All rows are made from the same 6 directions, up to rounding. Whole rows:
(in the rows, 128 means zero)
[[116 182 129 171 141 144 212 151  87 125 132 160]
 [146  96 168 114  75 123 123 121  96  76 104 101]
 [144 172  82 131 107  46 123 140 139 149 125 176]
 [128  88 103 167 162 152 115 106 131 163 143 161]
 [ 60 158 140 152 234 215 195 161 161 132 167 111]
 [150 100 133 128 122 113  87  85 145 157 129 118]
 [132 140 147 114 111 103 130 127 135 110 121 109]
 [125 127 148 107 128  87 107 120 174 112 130  97]
 [122 162 118 147 138 123 163 141 118 136 133 150]]

The start of a row, then its end:
[149 105 131  89  85 143  86 119 105 125]  [108 105]
[135 168 124  56  91 119  98 148 131 128]  [111  91]
[138 186 116 113 124  56 123 123 167 158]  [132 129]
[126 138 170 127 140 113 138 104 158 124]  [135  89]
[143  67 176 169 127  74 116  75 162 101]  [133 116]
[ 90 166 142 129 168 148 178 163 146 105]  [142 113]
[134  94  87 103 104 150  84 149 103 127]  [115 149]
[133 150 119 201 139 140 199 125  76 144]  [134 186]
[111  59 117 164 172 187 116 120 129 132]  [144 146]
[116  85 157 131 161 114  99 101 189 118]  [144  95]
[112 153 142 108 146  97 127 134 177 119]  [137 100]
[102  83  87 136 129 178 133 186  87  82]  [121 172]
[141 146 100  84  98 124  93 139 119 147]  [115 126]
[130 118 140  90  91 130 111 146 114  90]  [110 104]
[153 143 118 131 129 123 108  88 131 192]  [132 131]
[155  98 141 115  74 140 111 117  79 109]  [104 121]
[126 166  98 145 139 114 151 141 124 153]  [134 164]
[116 134 167 152 131 160 185 137  96  91]  [126 117]
[127  60 123 118 154 116  53  95 192 142]  [142 110]
[117  87 115 139 138  86 104 138 166  97]  [134 146]
[101 164 111 191 191 171 202 141 113 158]  [154 172]
[102  70 130 123 163 155  96 134 166 105]  [140 112]
[106  51 189 136 149 187 128 115 135  70]  [132  78]
[123  80 100 184 145 139 139 133 107 121]  [135 186]
[126 110 136 164 175 117 121  86 173 164]  [152 128]
[154 164 140 100 113  72  98  90 166 168]  [128  98]
[135 161 143 141 129  58 143 113 163 130]  [134 128]
[149  79 131 170 131 102 107  83 138 144]  [134 149]
[156 104 146 175 101 200 167  98  31 143]  [114 149]
[155 144 119 142  70  51 143 137  98 101]  [107 167]
[140  62 147 151  88 135 131 128  80  69]  [109 142]
[130  90 150 150 141  97 114  99 164 116]  [137 120]
[118  45 111  90 134 206  55 132 127 123]  [125 106]
[141 159 126 110 116 124 123 119 124 155]  [124 118]
[ 94  81 118 156 170 136 132 152 156  91]  [144 149]
[123 138  98  88 151 156  82 126 157 179]  [137 112]
[135  98 140 154 155 207 128  87 102 174]  [138 120]
[131 138 110 185 162 137 160 109 118 172]  [145 171]
[170  89 131 201 102  75 134  74 101 142]  [124 180]
[124  98 133 161 143  95 130 119 152 110]  [137 144]
[130 117 137 121 122  77 108 122 164 110]  [128 119]
[ 83  79 135  98 160 158 104 168 171  68]  [136  96]
[160  96 158  98  73  79  79  98 136 104]  [108  95]
[163 130 105 182 128 171 146  82  65 208]  [130 176]
[142 114  70 142 122 203 120 135  57 178]  [122 181]
